All groups share one centre, and each spreads out both ways along 5 directions, with some noise.
Known rows, each followed by its group:
[ 14  -2   0   1   8 -17   2   9   2   6  -1  -7 -23] => raf
[  2   7   6  -6 -12 -15   3  -1   6  -3  10  -1   3] => sunal
[-9  1 -8  2 -6  8 -8  4 10  2  2 13  3] => raf
[ -3 -10  -9  -2  14   6   0   3  -3 -17 -19   5  10] => raf
[ -5   1  -4   2 -13   2   6   7  20 -26 -15   7  13] => nite
[  5  -3   2   0   7  -4   5   4   3 -13 -10 -10  -2] => raf
[ 21  -3   3  10  -2   5  22   1   4 -14 -14 -12   2] => nite
[  5  -4   3  13 -21 -11  10  16  10 -26 -13  -5  -1] => dat
[ -7   5   2  15 -42   7   2  10  18  -1   6   9   2] => raf
[ 11   5  -2   5   6  13   0  -9  11  22   1  -1 -16] => dat
[ -4   4  -1  -5   8  -9 -11  -1  10   7   0  -9 -17] => sunal
[  2   5   1  -2   0 -10  -1   1  14  -8  -6  -8 -10] => dat
[-19   6   2 -10 -19 -22  -5   8  10 -22   6   2  14] => dat
[ 8  2  0 -5  0 -2 12 -7 -3 -5  6  4 16] => sunal
[  1   4   0   1   0  -3  -1   1  15  -2  -1  -6 -10] => sunal
[ 13   3   8  -2   5  -2  11 -10  -4  10   4  -9  -2] => nite
[ 16   5   0  -2  10   6  17  -9  25 -12 -17 -12   2] => nite
[ -1  -1   0  -9  23   0  -3  -9   7 -14 -14 -17   1] => raf
[ 8 -1 -5 -3 23  5 -2 -7 -3 13 -2  0 -9] => dat
[-24   6  13  -8   6  11 -21 -13  -1  20  13 -14  -7] => dat
[ -4  -9  -6  13   0  11  -6  14   3  -6 -19   0 -14] => sunal
[ -3  -4   0  11 -22  -1   3  13   5 -11  -3   5   2] => sunal
[  8   1   5   3   1  -9   7   2   9  -9  -8 -14  -9] => nite
[ -1  -7   0   8 -15  -6   4  14  -9 -12  -4   3   4] => nite
[-14   5   5  -8  -3 -12 -11   3   8 -10   1  -6   1] => dat
[-4  3 -2  3 -6  5 -2  1 17 -8 -4 -1 -2] => raf
[-18   3  -2   0 -13  15  -1  -1  10  -8   0   6  18] => raf
[ 5  4  2 -3  5 -4  0 -2 12  0 -3 -9 -8] => nite
[ 13   4   6  -2  -3   5  15 -11   3  -2   0  -6   8] => nite
[  0  17   4 -22  22 -13  -7 -21   6  16  15  -5  -1] => sunal
[ 4  4  1 -4  2 -5  0 -3 10  0  0 -6 -6] => sunal
[  4   9  -5  -6  -9 -16   4   3  23  -6   6   3   0] => dat

New rows, each followed by its group:
[  1  -2  -4  -6   6 -19   2   7   1 -16  -5   3   6] => dat
[ 7  0 -2 -2  9  3  7 -6 -1 -3 -6 -2  3] => sunal
[ 2  6  7 -2 -8 -5  6 -4  2  0  8 -3  5] => nite
[ -4   0  -7  -8  -7 -18   0   9  -3 -18   3  17  18] => dat
[-19   4   0  -6 -14 -10 -10   3  -7  -8  13  14  21] => dat
[ -2   0   1  -2   8  -8  -9   0  -3   9   5  -3 -13] => nite
[ 2 -5 -4  2  2  0  1  4 -8  2 -1  4 -2] => nite
[  5  -2 -13  -1  23  11  -4   1  17  -1 -20  -1 -10] => nite
[ 6  3  3  0  2  3  8 -6  2  1  0 -2  2] => nite
[  4  -1  -1   2   1  -5   6   6  11 -14 -13  -7  -5] => nite
[  5  -2   6  -4  12 -10   3  -4   2 -10  -7 -17  -4] => raf
[ -1   1   8  -3   4  -9  -9  -5 -21  20  17  -5 -12] => nite
[ 1  2 -5 -5  3 -6 -7  2  1 18 13 10 -9] => raf
[ -6   8  -3  -4  -7  -2 -10  -1   4  15  14  12   0] => raf
[ -1  -7  -5  12  -5  13   0   9   2  -5 -10   5  -1] => sunal
[ -7  11  -1  -7  -5  -1  -1  -5  28 -13  -3  -4   7] => nite
[  9  -4  13   8 -13  -7  14   1 -18   0   6  -7   3] => nite
[ 4 -6  0  5 -1 -3  1  5 -6 -1 -3  0 -4] => nite
[ -2 -19  -6  14  -2   9   2  14 -19 -16 -18   6   3] => sunal
[13 -1 -5 -1 16 -7  5  0  5  1 -5 -2 -6] => dat
[-6  8 -3 -6  0 -4 -7 -3 17 -3  1 -2 -1] => nite
[ 0  0  4  3 -9 -2  4 -1 -4 -2  3  1  5] => nite
[ -3  -6   1   4  -2  11  -2   0 -11   7   0   2   1] => dat
[ 9 -1  0 10 -7  4  8  3  3  2 -2  1 -4] => dat
[  7   7  -1   1  10  15  -1 -12   4  27   6   2 -12] => dat
[ 15  -3 -10   3  16  14  14  -5  18 -11 -22  -3   2] => nite
[ 0 -2 -2  5 -3 13  0 -1 -7 12  4  5  3] => dat
[ 4  5  0 -4  2 -4  4 -3 11  0  0 -4 -3] => sunal
[  5  -1 -13  -5  17  -5 -11   3  -1  16   7  12 -12] => raf
[  8  -2   0   4   6  10   3  -2   1  10  -4  -3 -13] => dat
[  5   5   3  -8  13  -1  -1  -9   9  11   0 -11 -10] => nite
[ -3   7   5   0 -11  -7  -2   3  22  -4  -2 -12 -11] => dat
[  1  -3  -3   7 -17 -12   8  15  -1 -20  -5   7  11] => dat
[ -4  10  -1  -5 -13 -11   0   1  22  -2   6   1  -1] => dat
[  5  -1  -4   0   3  -8  -1   6   0   6   0   4 -11] => raf
[-10   4   1   0 -17   9  -5  -1  -3   7  13  12  11] => dat
[ 10  -9   2   8   4   0   8   3 -15   5  -3  -1  -5] => nite
[ -4   8   6 -12  -7 -17   1  -6  -8  -1  16   3  13] => sunal
[ -5   8  -8 -10   9  11  -2 -10  22   0  -4   3   8] => nite
[  4  -4   0   2  -1  -7   7   4  -5 -12  -4  -3   5] => sunal
[-10  12  -3 -17  10  -1 -13 -11  15  12  10  -3  -6] => nite
[  7  -5   2   5   3  -7   2   5 -12   2   0  -6 -10] => nite
[ 20  -1   8   7   7  -5  17  -3   9  -8 -12 -22 -12] => nite
[-20  13   8 -11 -11 -15 -13  -1  23 -10   6 -13  -4] => dat
[ 14   2  14   0   6 -12   5  -6  -9  14   5 -18 -18] => nite
[ -5  10   4 -13  -2 -13  -7  -5   6   8  15  -2  -1] => sunal
[ 11  -7  -3   7   9   9   6   2  -9   5 -10  -4  -8] => dat
[ -2  -7  -3   2   5   2  -8   5 -21  14   9   9  -6] => nite
[ -9  11  -2  -6   2   1 -13  -6  18  18  10   0 -14] => sunal
[-13  -2  -2  23 -46   7  -1  25  19  -6  -2  12  -9] => sunal
[ 3 -2  0 -5  9 -4  3 -6 -7 -5 -1 -3  5] => sunal
[-12  13   0 -16   1 -14 -11  -6  20   2  12   1  -1] => dat
[ -9 -11   5   9 -10   5   0   8 -17 -13  -5  -3   7] => dat
[ 7  1  4  3 -9  0 10  1  3 -9 -5 -5  6] => nite
[-10   2   4   3 -14   4  -3  -3   2   4   7   2   2] => dat
[-5  2 -3  5 -8 14 -3  1  5  4  1  9  3] => sunal
[  2   6  -8  -7  15  13  -1 -11  10   7   1   6   6] => nite
[ 0  5  0  2 -8  4  1 -3 10  6  2 -1 -7] => dat
[ -2  -1  -6  -5  -2 -10  -2   1  -6  -4   4   9  10] => dat
[-18   4   5  -3  -6   0  -9  -2   2   0   8  -2   2] => dat
[-20  -1 -11  -3   0   7 -18   6  -8  11  12  24   8] => nite
[ -9  -5  -2   3  -8   1  -2   9 -14  -4   2  10   9] => sunal
[  5  -7  -6   4   8   8   5   1  -5  -7 -11   2   3] => sunal
[  6  -9  -3   2  10   8   9  -3 -22 -11  -7   6  20] => sunal
[ 8  7 -7 -5  3 -7  3 -2 11  7  5 11  0] => dat
[-12   2  -1  -3  -7  -4 -10   6   9  -5   4   6   3] => nite
[ 1 -5 -5  0 13  9 -2 -1 -4 -2 -7  2  2] => sunal
[-13   0  -7   0 -14  -5  -5  11  11 -14  -2   6   7] => nite
[  9  -3  16   4  -4 -18   3   2 -32  20  18 -11 -17] => nite
